The rows are grouped in 3 ways, from coarse to fine. Each group lies inside one group of the grouping before and may be the whole of it. The rows also spread widely along 13 directions, which tell nothing about the answers.
(in the rows, 128 means zero)
Some rows, each with its group in each grouping after it:
148  99 109 124 134 120 102 151 135 180 127 110 114 106  96 119 114 123 129 119 153 107 146 108  95 141 152 152 117 150  82 133 100 142 104 168 => Q377 tovab Tetil
170 126 152 117 131 111 116 118 125 133 115 126 161 158 107 147  93 161 144 143 153 147 122 102 103 149 108 158  97 114 123 117 143 178 127 123 => Q377 mugo Nila
145 131 170 122 143 125 125 133 122 116 161 141 125 132 127 118 122 120 162 142 128 137 105 140 141 122 108  91 119 100 139 120 124 122 134 115 => Q802 Zup pir
127 110 136 130 133 121  96 137 148 129 130 141 111 113 120 130 136 113 129 127 116 124 117 119 154 100 126  98 133 115 146 117 102 103 140 142 => Q802 Ren Tivus
116  99 166 152 118 134  88 151 116 140 133 140  97 134 121 138 151 138  93 178 156 156 144 140 211 123 125  68  76 122 136  88  94 143 123 111 => Q802 Ren Nubiv
155 156 152 139 137 125 129 114 108 137 136 147 133 130 121 111 121 131 139 122 150 148 131 105 126 139 144 103 135 119 139 119 114 134 123 131 => Q377 mugo Menib
149 105 131 113 151  99  92 125 157 140 142 141 119 144 126 138 121 144 141 155  95 136 103 125 138 106 130 142 125 107 109 109 137 122 114 141 => Q377 tovab Timos
133 146 137 104 129 124 136 114 133 156 115 140 135 147 139 149 123 159 156 143 130 139 150 107 130 130 156 128 142 155 102 115 115 127 114 158 => Q377 mugo pid
138 153 134 112 127 119 128 114 124 137 114 109 130 102 144 125 122 117 163 129 157 102 108 144  93 141 112 120 153 150 115 152 137 144 131  96 => Q377 tovab bidim
116 118 175 120 119 120 136 144 115 147 142 129 122 131 116 157 129 123 168 152 129 112 119 135 121 147 126 110 110 136 119 148  96 135 124 123 => Q377 mugo Nila
131 114 161 110 118 135 149 136 139 128 105 148 139 103  91 124 110 142 112 129 148 111 122  93 104 136  88 146 140 167 144 161 101 112 141 129 => Q377 tovab Tetil
180 151 123 121 163 123 103 102 130 127 128 110 107  69 155  62 125  98 151 117 167  95  77 165  83 130 101 122 171 132 102 143 166 150 137  76 => Q377 mugo pid
 93 117 107 146 108  90  78 122 143 154 141 147 117 134 110 165 138 117 128 136 102 142 128 104 151 122 154 131 113  95 160 114  94  99 121 157 => Q377 tovab bidim
158 142 169 100 142 122 146 122 140  94 110 112 139 124 129 123 110 147 165 132 149 122  95 135 104 130  93 108 142 134 123 158 127 149 132  77 => Q802 Ren Nubiv
141 133 141 142 129 122 121 142 121 145 144 132 129 124 120 136 136 107 156 125 137 119 123 127 124 128 137  95 136 127 131 125 112 131 129 141 => Q802 Ren Nubiv
112 119 139 113 124 139 117 110 126 137 125 133 112  91 129 111 109 117 135 133 148 111 122 133 128 137  99 139 127 140 133 138 116 102 147 128 => Q377 mugo Menib
129 138 177 106 124 145 140 131 122 116 116 131 142 139 144 162 121 129 169 146 136 123 121 134 148 111 104  76 130 141 140 128 115 127 158 118 => Q802 Ren Nubiv
136 126 155 110 133 130 130 142 132 124 136 127 133 132 107 128 110 134 148 132 149 134 130 123 120 134 110 113 109 121 130 134 115 135 119 127 => Q802 Zup pir
118 148 156 106 125 118 153 124 147 114 132 157 143 131 120 136 126 144 152 141 121 131 118 123 123 126  99 118 152 138 149 138 127 103 128 127 => Q802 Zup pir
137  93 175 123 132 116 131 138 133 131 153 146 133 145 109 148 112 141 158 152 104 136 114 113 145 124 117 127 112 118 131 123  92 110 139 147 => Q802 Ren Nubiv
172 127 121 128 144  78 104 103 154 133 127 118 132 119 136 118 122 134 170 127 119 123  88 130  93 135 130 149 163 115 108 124 134 147 126 109 => Q802 Ren Tivus
151 114 155 134 137 125 138 150 138 151 138 151 122 110 108 110 139 130 126 139 134 114 127 118 124 130 121 119 153 165 113 124 109 122 124 149 => Q802 Ren Tivus
127 149 107 120 129  94 114 120 143 147 152 130 145 158 110 159 114 137 163 128 112 140 129 111 101 135 151 152 122  97 129 129 138 124  95 158 => Q377 tovab bidim
149 134 129 104 155 133 108 115 120 124 170 113 127 126 141 111  87 102 191 107 131 129 115 144 118 116 120 117 116  78 126 116 137 110 141 147 => Q802 Zup pir
131 139 123 113 135 148 138 136 148 147 125 175 142 123  97 120 120 137 100 119 131 126 151  83 121 109 117 148 147 157 144 122 135  89 124 194 => Q377 mugo pid

New rows. What belongs after each?
154 178 152 151 131 118 145 120 116 119 136 162 146 106 112 108 140  94 147  91 139 117  94  98  82 130 125  92 181 123 181 158 122 116 146 117 => Q377 mugo pid
137 106 134 110 136 106 101 153 153 146 132 122 126 143 117 160 126 122 171 137 111 122 120 121 122 112 142 111 121 119 107 125 107 135 116 150 => Q802 Zup pir
163 121 134 149 137 125  95 138 115 152 147 142 128 121 101 109 122 110 116 124 155 130 120 108 115 135 124 130 109 111 136 113 132 147 127 143 => Q377 mugo pid
125 137 115 113 134 129 112 135 156 126 109 118 113 105 126 124 136 124 132 121 147 113 129 132 130 109 125 101 145 143 121 138 119 120 117 125 => Q802 Ren Nubiv
140 158  91 110 135  94 117 102 163 136 112 112 132 138 125 125 118 171 145 118 143 150 149 117 107 142 161 150 146 127 101 122 132 140  80 136 => Q802 Ren Tivus
138 138 177 116 131 123 162 129 147 107 129 153 134 111 115 112 131 144 135 147 133 114 101 133 115 134  79 120 161 155 142 151 130 114 134  98 => Q802 Ren Tivus
163 138 156 141 134 125 111 114  94 132 133 134 137 127 134 123 107 106 152 106 144 140 115 102 126 124 137  92 131 102 153 116 106 138 159 131 => Q377 tovab Timos
143 114 166 115 149 119 118 146 132 123 149 124 112 120 116 130 121 107 166 129 113 117  93 126 122 112 129  93 122 103 127 153  94 116 127 113 => Q377 tovab bidim
146 143 139 120 153 103 115 134 157 115 150 157 135 169  99 134 130 163 116 151 108 168 122 111 143 110 133 118 111  87 140 116 148 128  78 132 => Q377 tovab Timos
167 156 162 123 148  95 128 112 155  83 120 136 137 136 126 116 133 152 149 135 127 146  84 129 119 119 109  96 155 102 148 140 137 145 118  67 => Q802 Ren Tivus
139 132 120 139 133 100  97 144 130 168 143 121 114 146 116 147 145 129 145 139 129 138 140 122 131 129 182 100 113 113 100 113 105 150  87 147 => Q377 tovab Tetil
159 131 150 117 150 114 108 145 142 126  98 100 101 118 111 106 134 147 133 134 168 134 123 126 116 137 154  84 117 130  88 153  95 178  80  75 => Q377 mugo Menib
140 149 151 121 119 122 140 105 114 126 130 138 154 138 115 131 100 148 138 134 157 144 127 112 109 151 105 142 119 121 148 130 134 136 132 119 => Q377 tovab Tetil
150 130 134 131 138 135  82 117 110 136 105 109 104 103 139 106 117 111 132 112 174 136 133 120 146 125 147  81 112 113 126 118  95 150 137 110 => Q377 mugo Menib
139 135 164  92 144 139 126  97 114 133 121 117 107 127 169 116 107 161 164 157 151 144 133 147 159 131 132 109 119 135  89 115 113 133 129 105 => Q377 mugo pid
167 134 150 119 145 135 122 140 131 141 118 124 124 113 146 119 136 122 148 142 150 108 117 145 128 115 116  90 153 159 102 114 139 150 136 119 => Q802 Ren Tivus
148 154 126 134 141 110 109 138 142 144 127 146 129 133 122 139 152 112 146 126 120 123 118 114 119 109 153  88 154 124 132 125 130 133 112 141 => Q377 mugo Menib
148 149 155 147 118 113 139 113 116 139 119 147 138 119 130 120 136 139 136 126 151 140 131 109 129 147 137 105 161 150 140 115 100 135 138 124 => Q802 Ren Tivus
134 130 133 133 139 123  95 142 114 145 139 108 101 125 120 130 127 112 145 114 146 140 138 117 142 123 175  76 100  97 121 129  79 134 104 132 => Q377 tovab bidim
142 125 152 133 143 105 119 112 137 121 139 147 110 129 100  94 118 165 113 138 139 166 127 106 141 147 143 128 110  99 132 129  93 124  94 111 => Q377 mugo Menib
161 129 169 114 154 145 128 142 123 133 130 147 127 125 130 122 125 120 147 135 130 119 115 116 135 102 120  89 139 138 122 124 121 123 144 137 => Q377 mugo pid
136 164 142 121 125 129 142 109 137 101 112 136 147 127 119 119 116 152 127 124 162 145 130 118 124 134 101 113 140 130 155 135 134 133 125 104 => Q802 Ren Nubiv
129 143 133 137 122 111 112 123 108 162 127 105 105 105 139 118 139 123 141 141 172 123 132 153 119 162 148 105 128 145  97 133 114 163 101 100 => Q377 tovab Timos
133 156 149 117 145 139 137 135 131 127 134 139 117 121 117 111 135 133 130 127 151 130 135 129 130 125 131  91 132 132 126 139 124 125 106 124 => Q377 mugo Nila
116 120 199 141 129 130 129 160  97 148 171 140  92 128 130 141 160 104 157 168 125 126 117 157 174 125 147  40 105 121 126 130  77 121 120 107 => Q377 tovab Tetil
186 100 133 105 175 125 103 150 161 133 131 135 117 122 102 104 108 131 130 114 113 125 114  93 118  85 137 123 136 115 103 125 112 117 117 159 => Q377 tovab Tetil
132 160 145 115 136 121 148 122 124 149 144 139 128 123 144 135 133 120 175 132 119 114 121 132 115 125 144 103 166 148 114 137 120 109 123 141 => Q377 tovab bidim
141 197  71 105 140 130 107  85 144 149  87 117 128 102 174 112 129 122 149 106 163 114 144 137 108 113 147 114 190 160 105 113 172 134 122 139 => Q377 mugo Menib
145 144 120 115 140 128 116 154 154 114 107 101 127 105 109 132 129  95 157  87 148  97 112 119  89 105 131  81 151 127 134 168 111 136 122 120 => Q802 Ren Nubiv
144 116 123 114 131 122 112 122 136 156 123 107 120 108 137 118 111 132 153 136 153 110 132 143 113 143 121 147 134 151  88 118 128 140 129 138 => Q802 Ren Tivus
161  87 164  81 165 138 125 146 152 132 128 134 117 135 115 123  95 154 141 141 109 128 123 105 137  97 123 130 116 134  89 127 104 112 121 157 => Q377 tovab Timos
162  98 137 110 161 125  89 135 147 126 126 127 108 118 119 108 107 130 125 123 123 134 113 108 140  96 130 117 117 105 114 120 110 122 126 138 => Q377 tovab Timos
128 123 107 106 130 142  88 130 151 134  92 126 131 143 131 157 113 145 121 125 138 147 164  97 170  87 142 103 114 127 129  91 113 121 134 171 => Q802 Ren Nubiv
190 155 123 110 157 106 119  89 141 123 120 130 153 124 137 102  97 137 163 118 135 126  93 116  76 130 109 159 165 117 118 127 172 147 135 117 => Q377 mugo Menib
148 121 157 130 140 115 114 143 134 126 136 137 122 120 103 125 128 113 144 133 129 119  99 120 113 127 119 107 123 113 136 147 112 134 123 114 => Q377 mugo Menib
153 118 140 131 131 105 111 120 141 150 109 142 126 107 120 121 129 130 136 135 131 115 108 108 108 134 127 137 157 151 118 130 111 136 135 127 => Q377 mugo Menib
138 158 178 121 129 116 166 131 119 128 146 138 133 132 119 125 135 143 156 151 144 126 113 141 105 154 119 104 141 141 123 156 123 139 104  92 => Q377 tovab Tetil
147 134 132 102 149 144 124 128 142 140 126 151 134 135 127 122 113 150 113 144 132 136 142 114 143 104 113 131 134 144 115 103 152 115 121 163 => Q377 tovab Timos
132 123 162 120 129 133 121 151 140 113 123 137 136 144 109 154 128 133 134 144 133 135 124 118 150 108 107  88 109 121 147 128 114 130 132 123 => Q802 Ren Nubiv
142 164 144 122 132  81 138 105 158 108 112 150 145 135 117 143 138 143 163 118 105 132  94 101  93 125 135 121 176 117 153 158 117 125 119 104 => Q377 mugo Nila
114 135 180 109 120 143 150 123 130 102 122 148 138 127 130 144 119 138 146 144 133 131 119 126 154 115  88  93 132 138 159 136 109 103 157 113 => Q802 Ren Nubiv
126 126 105 141 124  79  85 118 156 142 138 123 117 131 130 148 147 127 151 148 116 130 107 146 129 129 140 126 132 106 120 118 130 140 108 116 => Q802 Ren Nubiv
127 186 142 140 111 112 150 105 120 109 125 154 160 130 105 133 124 125 135 100 148 140 119  96  96 139 118 108 154 114 194 153 124 117 132 115 => Q377 tovab Tetil
145 162 159 141 113 107 144 126 101 140 131 132 163 139 118 159 120 112 176 118 142 122 109 104  80 152 131 110 143 127 154 150 114 151 140 119 => Q377 tovab bidim
117 142 148 102 131 128 141 124 144 124 123 148 127 120 127 133 126 138 135 140 123 121 121 123 129 116 108 118 150 146 138 144 126 101 126 129 => Q377 tovab Timos
126 107 168 137 116 113 118 164 130 146 128 151 134 147  91 177 143 120 135 141 113 126 124  89 139 113 142  88 113 126 150 135  76 127 129 146 => Q377 tovab Tetil
